The rows of a group lie close to one hidden flat surface of 12 dimensions, which may be shifted away from zero. Surfaces can cross.
In the rows, 128 means zero.
Some rows, each with its group after it:
[110  85 121 134 144  95 175 135 142 120 117 135  97 155 114 168 117 115]
L
[112 113  98  99 134  78 117  85 120 110 120  60 125 133 116 183 146 155]
K
[122 141 167 120 140 166 163 145 160 160 116 144 111 151 147 151 140 134]
L
[113 152 138 139 156 104 105 162 156 109 179 130 112 146 153 130  95 127]
D
[104 138 156 102 179  83 145 121 151  97 181  58 129 137 109 162 132 146]
D
[174 108 147 103  85 101 168  91  83 114 148 108 149 132 160 168 114 145]
D
[158 197 148  82 155 105 139 129 165 106 141 139 154 114 107 138 160 165]
Q
[163 125 128 114 123  82 149 138 149 151 176 158 119 103 151 175 152 132]
W
[123 100 118 143 102  83  92 110 103  93 124  88 137 138 151 125  65 102]
K
[120 151  76 137 172 164  99 161 116 125  89 154 127 126 115 124 165 135]
Q
[128 141 173 172 106 148 165  78 103 136  97 205 168 137 125 124 112 122]
P
[117 152 123 117 144 156 113 147 132 149 112 178 138 171 143  91  57  91]
Q
[ 90 191 165 110  85 215 139 146 166 101 148  82 126  96 135  73 176 121]
P
[135 168 131 159 152 118 107  91  85 121 100 144 177 168 136 142 121 150]
W
[ 77  96  85 115 110 188 122 141 143  75  74 134  89 100  78  94 131 129]
K
[108 146  97 144 108 144  94  99 203 156 109  79  99 147 158 139 162 152]
Q
[ 91 110 151 117  99 116 205  92  90 112 176 101 118 143 132 171 171 141]
W
[106 172 197 119 116 158 169 156 121 129 147 139 131 145 163 112 110  94]
P
[ 90 108 151 127 170 168 177 161 153  98 125 107 102 150 103 122 101 108]
L
[111  85 117 119 125  78 169 150  84 120 216 106 111 127 153 160 110  88]
W
[151  91 129 132 104 126 119 161  74  74 155 145 116 104 119  50  94 117]
F
[157 116 127 139 133 112 150  91 186 118  78 123 107 158 132 183 135 177]
W
[156  54 115 117 135 114 131 159  82 153 141 139 112  88 107 130 125 105]
D
[118 128 146 146 173 101  93  98 138 142 128  54 100 188 140 116 137 182]
F
[131 129 185 125  92 139 123 118 116 134  93 173 119 153 162 116  86 136]
K
[145 116 123 149  72 161  76 122 140 147 128 123 113 106 152  88 122 138]
K
[155  89 147 124 128  85 131 102 103 126  93 124 117 170 133 147 110 169]
L
[117 129 175  91 159 188 180 119 164 105 111 123 109 147 117 148 113 167]
W
[143 122 100 154  65 122 137 145 153  51 160  71  99 138 164  95 114 138]
P
[ 96 139  70 108 156 130 118  97 166 164  98 105 122 132 105 157 180 133]
Q
[135 173 122 134 115 160 164 138 106  85 117 168 173 118 142 151 122 106]
F
[146 133  98 103 131  73 118 120 109 141 184  94 174  88 137 173 123  94]
D
[181 114 155 100 118 123  73 123  99 149 103 130 147  85 109  96 127 157]
L
[115  89 156 168 118 117 102 127 118 163 117  72 110 139 157 102  97  91]
P
[104 139  89 129 107 162 158 108 147  75 153 103  92 192 184 161 116 172]
W
[150 190 148 155 141 123  71 137 137 165 101 130 146  99 172 159 187 144]
Q
[ 89  95 140 162  63 122 150  90 141 134  86 134 125  85  91 133 172 103]
K
[ 66 148 173 161 108 106 144 112 130 118 137 136 157  86  98 142 166  82]
D
[103 147 155  79 179 130  95 127 125 136 136  90 158  69  64 115 142 119]
K
[113  83  95 159 139 132 111 122  81 151 101 120 133 126 120 123 121  99]
P
[154 158 139 157 157 138 141 144 132  80 102 110 168 149 151 155  75 118]
F
[115 125 170 137 185 121 147 146 167 158 147 146 122 117 103 133 131 112]
W
[137  85 176 144 124 136 148 152 169 156 186 121  66 117 137 102 150 146]
W
[167 133 122 151 104 131 120 169 166 161 105 211 111  82 128 112 177 119]
Q
[116  95 161 163 119 120  86 137 155 118  96 110 108 111 102  66  86 115]
K
[ 97 170 150 169 106 177 109 109 122 114  76 125 145 160 162 100  95 112]
Q
[150 121 161 125  74 162 147 127  93  87 193 120 109 115 151  78 139 170]
W
[139 117 114  60 168 157 138 167 122 133 151 147 100 115 105 137 145 167]
K
[ 69  83 125 157  91 177 149 132 140  73  88 123  89 127 105  85 101 106]
K
[ 84  91 115 105  75 181 156 120 124  76 135  97 103 101 120 117 113 115]
K
[118 134 128 126  95 135 125 111 103 117 172 131 185  65 145 125  71  53]
P
[111 121 111 126 134 133 163 126 112  48 138 110 100 177 130 120 120 164]
F
[ 87 106 121 148 117  86 182 109 159 124 112 102 111 117 114 182 164  90]
Q
[172 114 157  90 146 151 140 152 126 140 171 152  98 107 126 118 167 187]
W
[152 142  91 123  99 142 125 122 119 115 130 114 129 137 186 166 125 141]
F
[100 123 129 117 110 154 174 130 154 135 109 165 106 165 139 120  92  99]
Q
[110 100 116 122 105 105 138 111 111  51 167  39 106 156 155 116  76 136]
F
[113 177 164 139 137  92  98 100 106 177 142 144 142 188 167 124 120 133]
F
[151 120 128 150 101  80 133  83 135 125 140 112 160  78 100 136 164 122]
P
[142 112 105  77 116 136 170 139 145 107 126 169 127 117  79  90 108 115]
Q
[109 131  95 119 124 157 120 136 130  88 149 107  89 160 160 136 134 178]
D
[127 100 146  79 155 149 129  96  94 114  89  86 140  99  57 124 166 175]
L
[169 158 141 119 131 150 108 105  99 159  95 148 140 144 145 144 179 196]
F
[133 164  73  71 108 116 123 103 127  71 148 126 156  86 108 156 156 153]
L
[147 182 184  91 124 116 116 107  78 160 134 112 192  97 131 136 146 118]
P
[105 204 148 124 157 134 153  83 153  82 155  70 163 186 138 151 116 169]
D
[135 130 107  86  67 174 201 126 112  67 124 140 127 112 127 160 164 153]
L
[133  99  72 142 184 111  78 137 112 127 120  70 108 148 129 124 118 145]
F
[129  64 152 117 116 145 143 144  56 160 147 145 111 114 148 124 110 110]
W
[171  94 172  87 145  87 178 122 140 113 132  74 121 101  85 159 169 170]
L
[128 102 175  76 110 159  94 133 140 148 129  95  96  93 141  99  99 139]
K
[108 140 157 179 122 105 186 130 176 112 221 111 140 126 137 135 124  98]
K
[ 90 174 153 125 145 136  98 103  78 102 147 112 162 137 105  69 121 126]
F
[126 125 122 114 118 157  95 144 122 120 144  52 157  73 127 110 103  88]
L
[106 167 164 146 104 155 107 100  99  94 145  97 179 124 128  90  89 108]
K
[149 165 161 123 153 115 195 162 169  74 156 104 137 152 133 158 119 132]
L
[ 88 157 170 179 198 138 138 160 148 111 131 158 138 165  94  95 100 110]
D
[124 154 159 152 108 126 119  98  85  86 127  99 183 127 136  93  81 104]
P
[135 117 158 145  77 144 101 117 165 207 109 161 101 107 149 125 166 139]
K
[140 120 167 132  91 151 126 130  39 171 166 164 145 105 144 100 163 130]
W
[145 134 136 121 130 177 135 139 158 116 144 139 104 109 108 101 166 174]
D
[174 183 167 124 121 120 114 146 132 168 148 169 137 154 189 124 120 147]
P
[127 114 116 111  72 162 158 170 119 123 145 179 133  65 142 128 109  59]
L
[ 76 162 107 105 145 173 144 107 136 130 111 108 136 143 122 168 158 133]
L
[176  75 128 138 136 124 148 169 117 169 136 197  88 158 157 138 114 144]
D
[153 119  78 123 127  93 127 117  73  58 132  90 161 122 126 148 116 134]
F
[141  97 161  73 181 150 151 131  91 133  85 170 110 140  75 131 139 179]
L
[141 140 163 140 137 148  78 111 150 164 141 104 145  97 127  83 114 132]
P
[109 183 159 119 107 179 136  59 174 169 158 154 170  83 135 146 145 120]
P
[148  96 140 196 100 104 127 122  86 128  87 183 121 147 115  85 149 141]
F
[155 125 174 184 116  78 138 107 163  77 148 102 117 145 121 102 135 169]
W
[156 195  83 122 129 100  92 113  58  75 141 143 191 138 145 125 121 149]
F
[162 162 142 135 134 173 121  88 146 142 114 121 133 177 138 129 165 221]
D
[200 118  70 112 121  77  83 163 107 121 128 155 146  53 116 127 158 123]
Q
[150 122 102  62 196 140 128 124  83 150 104 143 141 129 111 190 146 169]
W
[133 128  73 122 126 106 103 115  71 117  83 133 166 133 121 132 111 104]
Q
[115 139 109  53  64 175 190 127 140  36 168 142 114  97 138 146 116 141]
L
[140 156 137  68 150 101 130 153 103 134 192 104 150 128 174 155  84  96]
P
[118  97 189 145 110 133 182 144 101 141 136 165 148  92 108 121 111  65]
D
[165 167 152 159 140  96  88 139 134 168 101 147 136 139 185 163 150 142]
Q
[118 133 125 132  91 169 122 152  15 118  79 122 153 132 134  93 152 100]
P
[149 149 152 130  89 100 128 132 152 109 183 122 126 119 172 113 108 126]
F
[131 109  50 148  85 106 132 107 162 111  99 160 109 190 133 101  81 115]
Q
[ 90 145  89 136 191 163 157  99 130 190 109 129 156 157  97 175 181 120]
D
[ 84 109 145 191 163  98 110 157 140 109 141 118 105 160 124 103  83  98]
D

New rows. What belongs after each?
[169 124 108 154  56 114 131 137 110 112 114 164 137 128 174 138 114 119]
L
[187 148 126  93 112 135 115 174 158  84 193 114 133  53 151 104 105 119]
F
[161 111 162  44 140 170 171 163 125 134 140 148 115  62  86 137 173 157]
L
[ 98 122  94 174  94 167 163 127 129  77 137 168 136 126 134 107  84  82]
P
[104 159 140  63 103 125  99  84 131 160 130  79 145  99 150 175 150 134]
K
[135 112  68  93 159 149  89 180  79 101 150 155  90 147 152 131 116 176]
D
[153  81  45 136 153  46  89 146 146 158 122 121 107 153 135 139  95 103]
Q
[108 124 126 144 163  97 142 160 127 110 164 158 110 121  88  87 141 112]
F
[136  87 140 120  96 146 105 114 163 206 103 136  89  98 132 138 166 138]
L
[131 159 140 173 125 120 114 132 135  77 110  65 133 150 105  76 164 160]
P
[ 84 154 126 152 128 202 139  98 111 111 165  84 151 156 134 114 133 144]
K
[131 167 158 155  68 130  86 139 143 114 161 148 129 100 173 102 123 126]
D
[106 184 141 164 158 195 152 106 121 147 159 146 174 132  95 120 197 156]
K
[127 108 100  96 169 108 164 133 120 131 131 152 142  80  78 188 167 112]
W
[143 112  94 174 141 106  98 144 151 194 157 129 140 126 159 133  94  73]
D
[201 137 128 110 126  92 100  91 117 143 149 134 166  84 124 137 154 169]
P
[ 82 117 140 167 126 205 145 108 143 147 119  88 123 176 152 108  82 103]
D
[ 91 133 147 166 133 156 152  96 116 110  85 144 113 181 106 138 176 184]
D
[132  85 137 149  88 135 156 140 132 142 160 149 107 105 137 122 122  99]
K
[130 106 160  96 137  72 180  95 127 164 104 142 133 149  99 169 130 113]
Q
[128 164  80 109 132 134 138 142 177 166 159 188 129 107 167 200 147 104]
W
[169 158 174 178 118 131 115 119 103  73  95 137 173 137 113  78 112 153]
F
[141 126 100 159 123 133 122 153 140  75 124 166 104 159 134 104 100 148]
K
[149  97 162 146 124  94 111 109 147 191  77 162 142 123  77  68 112  98]
Q
[133 149 128 173  88  92 131  87 100  99  72 122 161 133 134 156 164 130]
Q
[171  78 110 149 106 135 174  88  94 182  88 146 129 175 141 171 153 150]
D
[162 103  67 117 109 151 124 134 138 113 136 142 110  88 118 138 169 160]
W
[137 146 157  90  89 113  93 115  64 154 176 143 140 115 173  95 118 126]
F
[151 116 109 155 113  81  66 114  97 108 136  54 159 108 150 115  92 110]
F
[150 134  86 170 111 100 191  98 184 145 158 127 167 132 129 173 147  90]
D
[110 139  87 146 125  92 128 142 123  92 151 151 119 117 122 159 169 138]
D
[125 119 184 113 167 188 125 167 123 171 151 164 120  82  99  83 139 115]
W
[154 121 155 183 135  94 126 105 123 135 125 108 143 198 165 127  72 135]
D
[136 113 117 164 143 137 108 168 144 144 132 133 117 131 167 126  88  93]
F
[127 117  98 153 135 115 168 132 187 118  94 157  78 164 115 149 181 161]
Q
[119 173 181 144 146 141 116 193 146 166 153 140 127 139 163  85 103  81]
P
[195 150 134 174 169  86 101 137 105  78  91 100 202 117 122 140  89 120]
F
[125 171 160 101 166 165 205 137 153  69 126 180 129 156 108 155 134 167]
W
[113 111 232 164 166 115 148 116 134 165 127 114 120 153 113 115 114 123]
W
[159 107 157  99 123 106  82 115  90 145 147  61 137  95 139 109 114 136]
F
[117  92 107 140 118 160 158  99 145  91 109  94  80 177 141 148 133 182]
W
[109 166 142 115 160  67 137 123 113 126 170 128 158 128 115 138 140 109]
F
[ 64 133  68 158 173 114  90 129  82  98 141 110 131 175 120  95  98 104]
F
[100  79  75 160 106 140 143 144 147 148 104 148 102 103 115 150 153  82]
L
[126 161 170 130 161 132  92  96 102 138 102  54 151 162 121 105 141 166]
P
[128 154 122  96 168 190 130 129 182 133 115 138 110 151 149 159 116 169]
W
[ 83 117 105 100 121 133 120  97 115 169  80 135 117 135 131 181 155 125]
K
[ 90 168 131 141 114 172 128 118 149 144 148 144 103 174 174 112 138 147]
F
[118 138 116 150 147 159  87 100  88 165  74  97 160 129 127 136 151 124]
F
[139 127 194 137 146 108 140 155 161 134 132  99  99 118 156 143 130 124]
Q
[105  78 115 108 138 154 134 122 102 142 101 114  87 160 125 149 130 153]
K
[120 135 142 123 140  94 130 150 108 131 141  62 114 171 165 135 123 114]
P
[151 141  68 139 158 218  80 156 146 148  95 113 123 119 160 140 128 146]
F
[152 140 153 163 118 128 123 143 154  95 103 188 138  75  48  70 176 150]
K
[153 107 107 135  75 146 110  56 150 121 129  80 126  92 128 128 164 175]
P
[ 49 114 127 182 146 177 147 140 105 136 154 141 114 148 121 103 124  83]
W
[154  52 124 124  96 137 212 145 142  61 132 151  70 133 130 143 104 151]
W
[117  84 178 107 160 103 167 115 114  95 102 117 116 143  76 126 109 147]
L
[189 149 128 168 120  79  82 111 148  96 138  84 135 158 169 116 110 179]
F
[127 186 131 144 199 126 110 110 107  96  97  68 200 154 133 174  92 121]
F
[123 121 104 164 149 145  82 148 127  89 117 115 151 115 124  91  50  92]
W
[168 106 155  95 104 118 147 120 120 154  97 161 138  78  82 111 161 131]
Q
[155 149 110  75 151 157  77 107  74 117  99 114 163 100  89 114 152 184]
L
[114 126 109 120 160 171 184 146 148 127 149 154 127 119  94 137 153 121]
D
[143 106 179 128 179 101 167 122 172 160  82 162  92 186  84 110 133 163]
Q
[201 103 174 129 115 137 171 154 119 127 111  94 132 115 133 141 161 158]
L
[162 127 153 137 135 184 101 137 105 185 117 155 133 149 157  98 105 146]
D
[ 91 145  82  81 149 121 146 122  87 121 140 139 160 107 104 182 149 105]
K
[160 113 101  93 108 110 149 140  91  29 141 113 160  76  81 118 120 132]
L
[ 92  90  65  98 164  94 127 126 101 123 164  66 116 105 103 154 154 109]
F
[134 128 138 140 153  79  91 115 162 117 120  94 117 146 120 125 120 162]
K
[ 95 100 156 162  92 154 212 102 150 104 104 154 111 122 103 149 163 122]
W
[125 134 109 132  88 120 101 124 106 146 139 147 154  96 151 136 112  88]
K
[167 106 148 154 111  70 161 121 129 122 137 158 124 136 147 159 118 128]
W
[121 143 133 150 148 125 129 126 147 115 171 105 137 142 125 118 125 139]
K
[156  92 198  95 106 191 196 135 164 105 116  76  76 135 131 121 149 189]
L
[145 127 187 146 121 150 195 109 155  69 103 152 114 144 103 119 132 174]
W
[150 106 174 176 152  88 147 136 118 112 108 117 132 182 160 142  61 114]
F
[139 140  78  92 144  98 112 148 117 109 153  99 134 120 163 171 104 110]
Q
[143  92  88 142 112 125 139 133 164 167  87 183  80 182 147 128 126 138]
Q
[ 87 106  82  92  86 152 160 108 140 129 128 108 110 129 140 144 105  84]
Q
[149  77 143 163  66 117  83 112 133 129  91 113  94 126 144  92 105 142]
K
[116 165 124 103 140 162 121 114 155 127 120 108 131 145 132 148 144 165]
L
[146 126 131 125 150 165  67 142 108 142 156 103 126 115 150  86  98 144]
W
[164  76 177 157 167  85 112 166 126 134 173 111 103 134 128  85  76 127]
W
[124 146  86 138 159 144 149 119 149  91 151  97 161 111  76 118 144 122]
D
[130 107 117 165 186 106 146 180 140  91 107 129  85 151 123 146 135 135]
Q
[149  83 121 136 130 122  71 128 160 211 137  97  98  91 146 135 144 133]
W
[115 101 141 156 131 106 167 140 162  73 148 119 118  90  67 102 138 112]
K
[120 113  90 137 127 132 111 151 149 152 177 127 109  99 146 135 127 100]
W
[111 105 143 140 131 157 136 167 136 171 173 161 106  81 125 107 140  86]
W
[190 114  87 127  93 103 108 135 141 139 109 157 102 136 161 137 146 166]
Q
[137 130 152 103  82 114 186 128 116  82 152  80 106 163 179 146 124 144]
P
[185 187  95  98 119 125  93 156  87 114 138 131 152 120 150 117 182 170]
P
[ 78 125 157 132 181 132 101 139 122 142 129  98 109 135 109 128 139 134]
D
[120 113 120 160 128 153 105 127  69 124  77 173 149 124  94  97 130 121]
K
[134 137  93  67 149 152 139 114 153 125 114 117 113 134  95 122 157 171]
Q
[126 117 166 138 193 118 125 108  98 165 157  77 143 167 117 137 127 159]
K
[113 161 177 115 191  64 128 135 104 123 181 122 139 174 127 111  91 126]
F
[100 131 130 143 149 179 146 145 184 127 143 138  95 138 138 127 120 128]
W
[156 105 164 146 168 134 166 139 193 146 143 134  90 149 101 113 153 173]
D
[122 182 186 122  94 115 127 109 107 148 159 170 150 124 149  98 144 131]
F
[142  88 168 122  82 134 193 125 158 103 130  87  97 113 134 141 141 139]
L
[150 103 171 137 122 167 149 123 144 184 132 126 113 150 160 125 111 133]
D
[127 151 149 121 138 172 148 127 172 169 170 121 113 174 188 144  92 126]
D
[ 99 103 103 172  77 165 169 115 118  79 110 124 110 147 136 112 126 118]
P
[127 160 139 157 116 128  73  47  87 133  98  54 178 153 150 121 116 147]
P
[ 89 123 120 137 166  69 106 111 107  92 167  39 139 138 115 117  95 104]
F
[ 90 138  99 137 135 146 116 115 157 156 150 103 135  84 118 147 163 100]
W
[160 172 121 125 148  89  83 120 157 165 158 101 131 150 181 158 128 152]
F
[106 155 129 159 116  73 129  92  86 122 123 129 173 129 125 147 142  97]
F
[116 171  86 110 126 145 120 117 189 130 129 138 123 156 142 124 120 131]
Q
